Each cloud of rows lies close to a flat space through zero, with a little noise off it, and is much wider in some directions of that space than in others. After each cloud: how many dimensions does that space have?

[[-12  24 -15  17  12 -25  21  10   7 -20  15  -2  10 -26  15   3 -19 -26
  -13 -45 -13 -18]
 [ 26  36   4  12  16 -35  18   1 -31   2  -2   2   2  -6   0 -20 -31 -29
   -6   6 -14   2]
 [-33  65  46 -62 -13  34 -69 -18  29 -64   3 -12  35  71  17 -16 -12  13
  -26 -38  14  27]
 [ 20  13 -18  86  19 -41  89  64 -30  46  20  12 -35 -48  -3  26 -37 -15
   13  -6 -47 -57]
 [ -2  20 -52  48 -35  39  39  58  34  -1  38  -2 -22 -24  17  29 -14   6
  -29 -57   5 -54]
 [ -4 -23  36  -8   3  16  -5  11  -6  17 -10  -9 -15  41 -20  14  14  42
   31  45  -2   9]
 [ -7  20  17 -11  27 -34 -11 -14  -5  -9   2  -3  18  -5   0  -5 -16  -5
    7   4 -26  41]
 [ 11 -60  24 -39  28  -7 -23 -35 -21  11 -33 -23  -6  38 -33  -7  43  22
   43  78  31  45]
 [  7  27 -40  20 -20  18  16  32  21 -16  24 -14  -7  -4  14   7 -10  -8
  -28 -38  21 -26]
 [-12   5   8  -1 -21  16 -17 -12  12   7  -1  29   7 -18  12  -4  -2   1
  -13 -17 -16  -6]
 [-16 -11  25   7 -12  23   7  18   4   9  -4  10 -18  19  -5  15   6  26
   11   2  -7 -28]
 [ -9   1  33   4   7 -14   7  -1 -14  14 -12  19  -1   4  -3   1  -7   3
   13   9 -25  -9]
 [-16 -26  15 -47  -5  15 -44 -39  10 -17 -20  -5  14  26  -3 -14  29   8
    3  11  25  27]
 [ 22  25  13  19  25 -43  17   6 -31  29   5   4  -2 -17 -13   1 -29   4
   15  35 -45  39]
 [ 20  14 -48  -4  14 -42  -2 -35  -5 -18   1  -1  25 -53  17 -29 -10 -62
  -27 -26   9  18]
 [-11  65 -57  22  -9 -20   9   5  31 -34  38  12  30 -69  39  -5 -41 -52
  -56 -95 -23  -7]
 [-17   1 -12  -3 -11   8 -17 -15  25   2  14  16  14 -32  12   7   0   4
  -11 -23 -24  23]
 [-21  74 -15  17  -8 -15   5  10  27 -35  31  19  29 -38  36  -4 -45 -41
  -46 -89 -36 -20]
 [ -3 -40  24 -36   5   4 -33 -40  -6   6 -24   3   6  15 -13 -13  28  12
   19  38  12  29]
 [-38  41 -25 -14 -29  23 -34 -14  53 -46  25  13  37 -27  38  -5 -13 -20
  -47 -90  -9  -1]
 [ 18 -26  20   2  19 -23  20  -4 -36  19 -27   1 -15  16 -19  -9   6  -4
   24  42   7 -14]
 [ -1 -75  63 -55  13   9 -46 -52 -25  22 -49   1  -5  56 -35 -10  48  40
   52  91  17  42]
 [ -3  -3 -11  18 -13  22  22  34   9  -1   8  -9 -17  16   0  16   5  13
    0 -11  16 -40]
 [  9 -61 -22  -5  -6  18   0 -10   6  19 -11  -3 -14  -7 -13   5  37  12
   15  30  26   2]
 [ 36 -15   7  26  33 -48  40   4 -50  42 -14   4 -18 -15 -20  -3 -12  -9
   29  57 -19   8]]
 | 7

[[-20  22 -22 -12  -1  -6  13 -23 -41  46   7 -33  32  54   8  35 -16 -24
  -49   5  13 -10]
 [  7 -33  30   5   0  10 -33  -3  -2 -17 -21   4 -36 -20   7 -20  31 -23
   17 -10  12   7]
 [ -5   4  -1  49  44  21  38  12  -8  11 -40  -7  15   6   2  18 -16 -54
   -8   8 -27 -33]
 [ -7 -19 -18  -6 -11  26   2  22   2 -38  -4  20   4 -21   7 -23  19   6
   19 -11  13  -7]
 [ 18  -8 -14  16  15   3  13 -21   0  23  22   5  -2   7  19   0 -29 -20
   20  -1   5   0]
 [-12  28 -17  22  34  -5  38  -8 -39  11 -22  21  13  23   1  28 -25 -25
  -19  -8 -19 -15]
 [-28  16   0 -23 -19 -39  11 -21   4  39  46  -4  32  34   9  -3 -35   4
   -6  -5  -2  -1]
 [-50  -9 -17 -15  -3  23  22  30  -8 -44 -12   6  37  -4   2 -11  32  -7
   -3 -15  17 -42]
 [  6  14  -2  27  -2  11 -49  19 -31 -15 -15   8 -38  13  30   0  28 -17
  -17 -16   2  -5]
 [ 20  21 -35  10   2  15  -8  -7 -50  17  -2  12 -12  19  16  21 -10 -14
  -23  -9   7  16]
 [ -6  34 -50 -34 -23  -4  32  -3 -25  19  18   0  43  33 -12  31 -33  38
  -36  11   4   5]
 [ 15  -4 -13  28   3  33   0  21   3  14 -19 -27   9   3   9   6  -6 -32
  -13  15  -8  -9]
 [ -3  37  14  47  22  -4 -46  16   6  20   7 -49 -21  13  17  10  24 -27
  -34   2 -10  -5]
 [ -6  13 -32  -8  12  -1  20  -8 -12 -12  18  -1  12  18   7  19   2  25
   -4   1  19 -21]
 [ 21 -16  42   9   4 -23 -17 -21   9  19 -15  -5 -30  10   1   6  -8  -8
    8  12 -12   5]
 [ 14  27  -3   5   7 -21 -24 -25 -14  35  23 -28 -17  32  11  27  -5   7
  -27   7   7  10]
 [ 26  14 -22 -15   7  -3 -16 -33 -27  11  25  -8 -24   8   4  22   9  20
  -12  -2  30  28]
 [ 11  20 -27  13  -8  23  29  35  24   8  -7  -9  36  -6 -14   3 -33  12
  -10  22 -29  -1]
 [ 16  37 -24  -9  -6 -17 -19 -12 -19  14  27 -10 -12  26   5  27  -4  39
  -27   5  11  15]
 [-12  -1 -22 -19 -16  20  32 -10 -45  36 -25  -8  42  24 -10  21 -26 -38
  -34   3   1   5]
 [ 39 -25  -2  24   5  21   6   8  -8 -15 -46  30 -26   3  13  11 -14  -5
   16  10 -15 -16]
 [-15  29  11   4 -18  -3 -36  44  11 -27  -7  -7  -9 -16  -9 -12  35  28
  -22  -5 -13   6]
 [-43  71  -9  28  21 -25  -1  22 -10  13  23 -10  20  20   5  10  -1  -5
  -40 -14 -23 -13]
 [  6 -20   4  -9  -8   3   8  10  38 -20   2  -5   7 -10  -7  -7   1  29
   20  17  -1 -14]
 [-12  -6 -28 -62 -37 -20  64 -20  14  19  32  23  61  13 -27  -1 -61  49
   15  12  -2   8]]
 | 10

[[ 33 -45   2 -38  18  38 -65  46  31   3  -3  31   8  12  22 -37  36 -43
    1   5  19 -43]
 [-40  -1 -16 -18  36   3 -10 -27  -5 -22 -25  21  15  37 -18  54 -11  12
   18  19  44  31]
 [ -9  24 -25  30  29  22   6 -15  -2  -8 -20 -61  29 -25  44 -24  -9  30
  -13  -6 -40  -4]
 [ -2 -23  -9  -2  -7  19   4   3  17   0 -20  23   5 -18 -35   6 -27 -61
   12  24 -23  -3]
 [-15  -2  19 -30 -39   4   8   6  13  -9  46  21   1  -1 -16  25 -25  24
  -22  13  17  22]
 [ -6 -21  -4 -12  27  16  25  47  19 -11  22  38 -37  20 -10  -8  13 -30
    0  -7  40 -14]
 [  2  62 -18 -59  11 -17   0   6 -17  16 -13 -15 -13 -56  23  -8  21  -3
    5   3   8  32]
 [ 11   5  -7 -18 -32  20   2  -1 -44  27   0  91  28  27  -9   7 -18 -32
   29   1 -19 -13]
 [ 38  34   8 -40   2 -21  34  -1  46 -14 -28  31 -38 -50  -4  12 -21   5
   16 -16 -13 -37]
 [  1   2  11   9  11   2 -17  42  31   2 -28 -24 -16  -5 -17  25  30 -44
   12  25   4 -22]
 [ 21 -56 -35 -24  31  33 -77 -63   2  18   2  -9   2  21  51  16 -11  48
   15 -29  31  29]
 [-15  -8  -6  39  36   2  -7  28  21  76  10 -13 -15  23   1  11  10  34
  -39 -21 -19 -32]
 [-24 -43  21 -28  11  18  35  24   3   6 -74 -12 -17 -29 -45  11  34  -7
    5 -30   1  -1]
 [ 21 -21 -12 -35 -21 -16 -22  15   7   7 -18  10 -35 -30  -6   0 -67 -11
  -13  27 -26  13]
 [  8  26  -8 -41  48  22  27  43 -32   0   7 -48 -13 -34  46 -18 -18 -33
   -9  -9  32   6]
 [-18  26 -26 -36 -35  39  26  24  10 -27  36  38   3 -21  25  -8  14  -2
   31  -3  60 -11]
 [-12   0 -46   8  -2 -11 -34  -7   0  -7  37  27 -34   5 -31   9  20 -28
   -1 -22 -33  -7]
 [ -7 -33  22  24   4  36 -21  21 -29 -11 -54 -29  35  -1  37   8  30 -12
   46   0   5  13]
 [-19   2 -14  -2  15  16   8   7 -24  12 -74 -11 -15  44  14 -37   6  -9
   12  26 -19 -18]
 [ 22   8 -18  29  43   7  19  21 -15  27 -22 -30  24 -18  28 -38  33  39
  -17  10   8  59]
 [ 31 -44 -60  29 -35  41  46  31 -13  21 -52  27 -36  32 -23 -42   5 -10
   28  17  29   2]
 [  4 -20  44  33  -4   5  17 -33  19  37  -3 -32 -15  22   8  14   6   4
    5   7 -28  22]
 [-44 -58  19   8  -4  -9 -32  14  19  47  -4  22 -12 -22  10  23  -4 -24
   32  -1  29  19]
 [-19 -20 -16  11 -16 -12 -16  -4 -21  49   2  -5   7 -11 -17  -6  -6 -38
   11   4  44  -3]
 [ -1  20   8   1  -7 -15 -24   4  20 -17  12 -26  12 -20 -34  57  14 -22
    4  30  21  25]]
 | 19

[[ -30  -12    4  -38  -32   35    1   20   16   39   13  -23   21   -9
   -10   18  -18 -100   -6   40  -34   12]
 [ -19    3  -13   10    1    0    7   -8  -13   -3   -5    5    3   11
    -4   -3   10   -4   -5  -23    0    0]
 [ -43  -11   -9  -24   -8   19    7   21    9   23   14  -17   18  -22
   -22   24  -11  -78    0   22  -43   -8]
 [  -8    1    0    4    0    1    2   -5   -6    1   -5    1   -2    9
     0    2    5   -1   -4   -8   -1    5]
 [ -34   -4   -8  -10  -40   43    4   -9  -10   31  -12   -4   21   34
     7   -8    9  -77  -21   -5    3   33]
 [  34  -17  -18    6   94  -55   -5   24   16  -46  -20    6  -20  -91
   -39   23   -7   92   14   -8  -15  -77]
 [ -33   -3  -12    3   -6   14    6   -9  -13    8   -8   -1    5   13
    -4    5    9  -34  -11  -13   -7    9]
 [  25   -5    6    2   16   -8   -8   -2    6  -12  -18    2   -7  -11
     2   -2   -1   29   -1    2   11   -6]
 [   0    1    7   -2  -37   30   -4  -21   -8   16  -19    5    9   46
    26  -22   12  -31  -21   -8   28   40]
 [   0   25   18   17  -51    5    5  -22  -16    8   32    4   -2   68
    35  -19    6    2    7   -5   20   43]
 [ -20   15   12   -1  -65   34    2  -17  -10   30   20   -4   13   65
    29  -15    5  -54   -6    5   11   51]
 [  13    8    1   18  -24   12   -2  -28  -19   -3  -18   15    0   51
    27  -32   23   17  -11  -31   42   31]
 [   0   -5    9   -5   17   -5  -10    2    4    1  -10  -10  -10  -10
    -4   19   -8    1    2   16  -13   -4]
 [  12   -4   -2    8   47  -28   -7    4    4  -21  -15    3  -17  -35
   -15   15   -2   49    6   -3   -9  -28]
 [  -5   -8   -2   -7   14    4   -5    4    5    4  -18   -5   -1  -18
    -9   13   -4  -15   -7    7   -9   -6]
 [  13   12   26   10  -14   -7  -10  -16   -5    3    9   -5  -18   32
    24    1   -3   24    8   15    7   24]
 [  47   -6   13    8   43  -28  -16   -9    4  -26  -33    6  -25  -20
     3    4    1   75    0    3   14  -14]
 [   4    7    4    4   -4  -11    4    7    2   -4   21    0   -1   -2
     0    0   -4   16   12    4   -4   -3]
 [ -40  -11  -45    5    8   13   20    9  -12   -4   -6   12   26  -16
   -26  -13   16  -37  -15  -43   -5  -25]
 [   6    0  -12   11   16  -11    6    1   -5  -16   -2    9   -1  -12
    -7   -7    5   27   -1  -20    6  -17]
 [  34  -10  -26   19   45  -19    3   -3   -5  -37  -36   24   -2  -28
   -11  -24   16   66   -8  -45   35  -33]
 [  -5   -5   -3   -9    6   -3    4   16   10    1   13   -7    5  -24
   -12    8   -9  -12    7   12  -16  -16]
 [ -43   -3    5  -29  -51   45    2    7    3   45   13  -19   23   25
     4    8   -9 -108  -11   27  -20   34]
 [  42    8    1   30   45  -46   -3  -10   -8  -43   -5   17  -25  -14
     3   -9    8  109   14  -26   21  -27]
 [  -8   13   13   -1  -37    7    3   -3   -1   15   31   -8    2   28
    13   -1   -8  -21   10   19   -6   24]]
 | 5

[[  26  -27   33  -34    6   66  -21    3  -18   26  -26  -28   35   -7
     0  -29   49  -19   29  -72   -1   12]
 [   4   -1    6  -27  -20  -30   -3    8  -12  -23   20   -3  -13   -8
   -12   -7  -32   -8   11   15   22    6]
 [   3  -26   -4   53   -5   27   -8  -25   20   50   -7  -49  -30   -6
    30   24  -56  -33   -8   51   -4   10]
 [ -16  -12   17  -11    6   -9   20  -27   -9    1    0  -12  -23  -37
    -3  -13    4  -14   -6   -5   -2   36]
 [ -19    0   -2    3  -60   31   49   -6  -16  -20  -65  -34   30  -13
   -12   16   23   28  -24  -25  -92   21]
 [  13  -20    3   17   14   21   33   -7   17   31  -27  -13   13  -26
     7  -23   26   14  -30   17   16   24]
 [  -3   69  -57  -34  -39   23   31   41  -49  -43  -30  -27  -34    1
    37   27  -49   -4  -31   50   10  -20]
 [  -5  -30   12  -17   21   37  -34    8   36   15  -30   26   18   22
    41  -62    0  -18   26    9    4   12]
 [  -1   12   30 -104  -23   28  -29   18  -42  -39  -11  -11   11    7
     1  -25  -32  -33   66  -59  -14    6]
 [ -47    7   49   -3   58   -7   17  -48  -42  -12   16   62  -18  -47
   -21  -25  -39   -1  -20   -8   30  -23]
 [ -39   38   -9  -52   29  -52   33  -26   92    3    8  -39  -44   28
    32   16  -63   10   29   52   42   95]
 [ -33  -12  -20   62   76  -24   17  -57   40   24  -16   32  -32  -14
    21   21   41   -1  -19   17  -60    6]
 [  -6  -16  -22   45  -30   21    5   31    8   -5   -1   15    8    1
     1  -26   29   20  -62   43   27  -21]
 [ -17   25  -35   55  -12   16   13   25    8    6   15  -43  -19    7
    -4   33   35   35  -91   35   74   -5]
 [  39   -6   10   -7    2   -5  -22    5  -17   22   19  -41   -2  -12
   -13   16    4  -17   15  -23   27   -6]
 [  -1   45  -53   -7   27  -13   26   -2   19    2  -35  -50  -14  -41
    40   -8  -50   49  -61   50   46   19]
 [   5  -36   71    5   22  -23  -11  -18  -10   20   28  -21   26   13
   -67   43   87   -8   42  -92    1   14]
 [  26  -13    8  -13   28   13  -14   28   -8   11  -30   13   37   29
    20    3    2   -5   41   -5    9  -29]
 [  52  -22   16  -37  -56  -22  -24   54  -33   -6   10  -68   19   -6
   -25   14  -20  -16   38   -4   43    0]
 [ -41    2   56   -2    9   30   17  -23    3    0   -9   14   36   21
   -28    7    0   26    1  -42   -1    7]
 [ 102    0   -2    5  -26   25   26   24   -7   55   12  -48   30  -18
   -15    1    9    8  -14    1   44    0]
 [  37   13  -16   -7   -4  -16  -68    1   17   11   44  -36    0    9
    -4    6  -50   -3   34  -20   13  -14]
 [ -17   19   18  -41    3  -45   24   -8   18  -28   24    1    9  -16
   -40  -29   25   47  -19  -35   50   44]
 [  -7   36   16  -11  -24   60   19  -16   -4   19   43  -29  -14   18
   -11   21   -8   -9   -9  -26   21   22]
 [  80   37  -55    4  -45   93   -4   33   -2   27    1   18   27   23
    43  -24  -27   -2  -12    5  -43  -49]]
 | 13
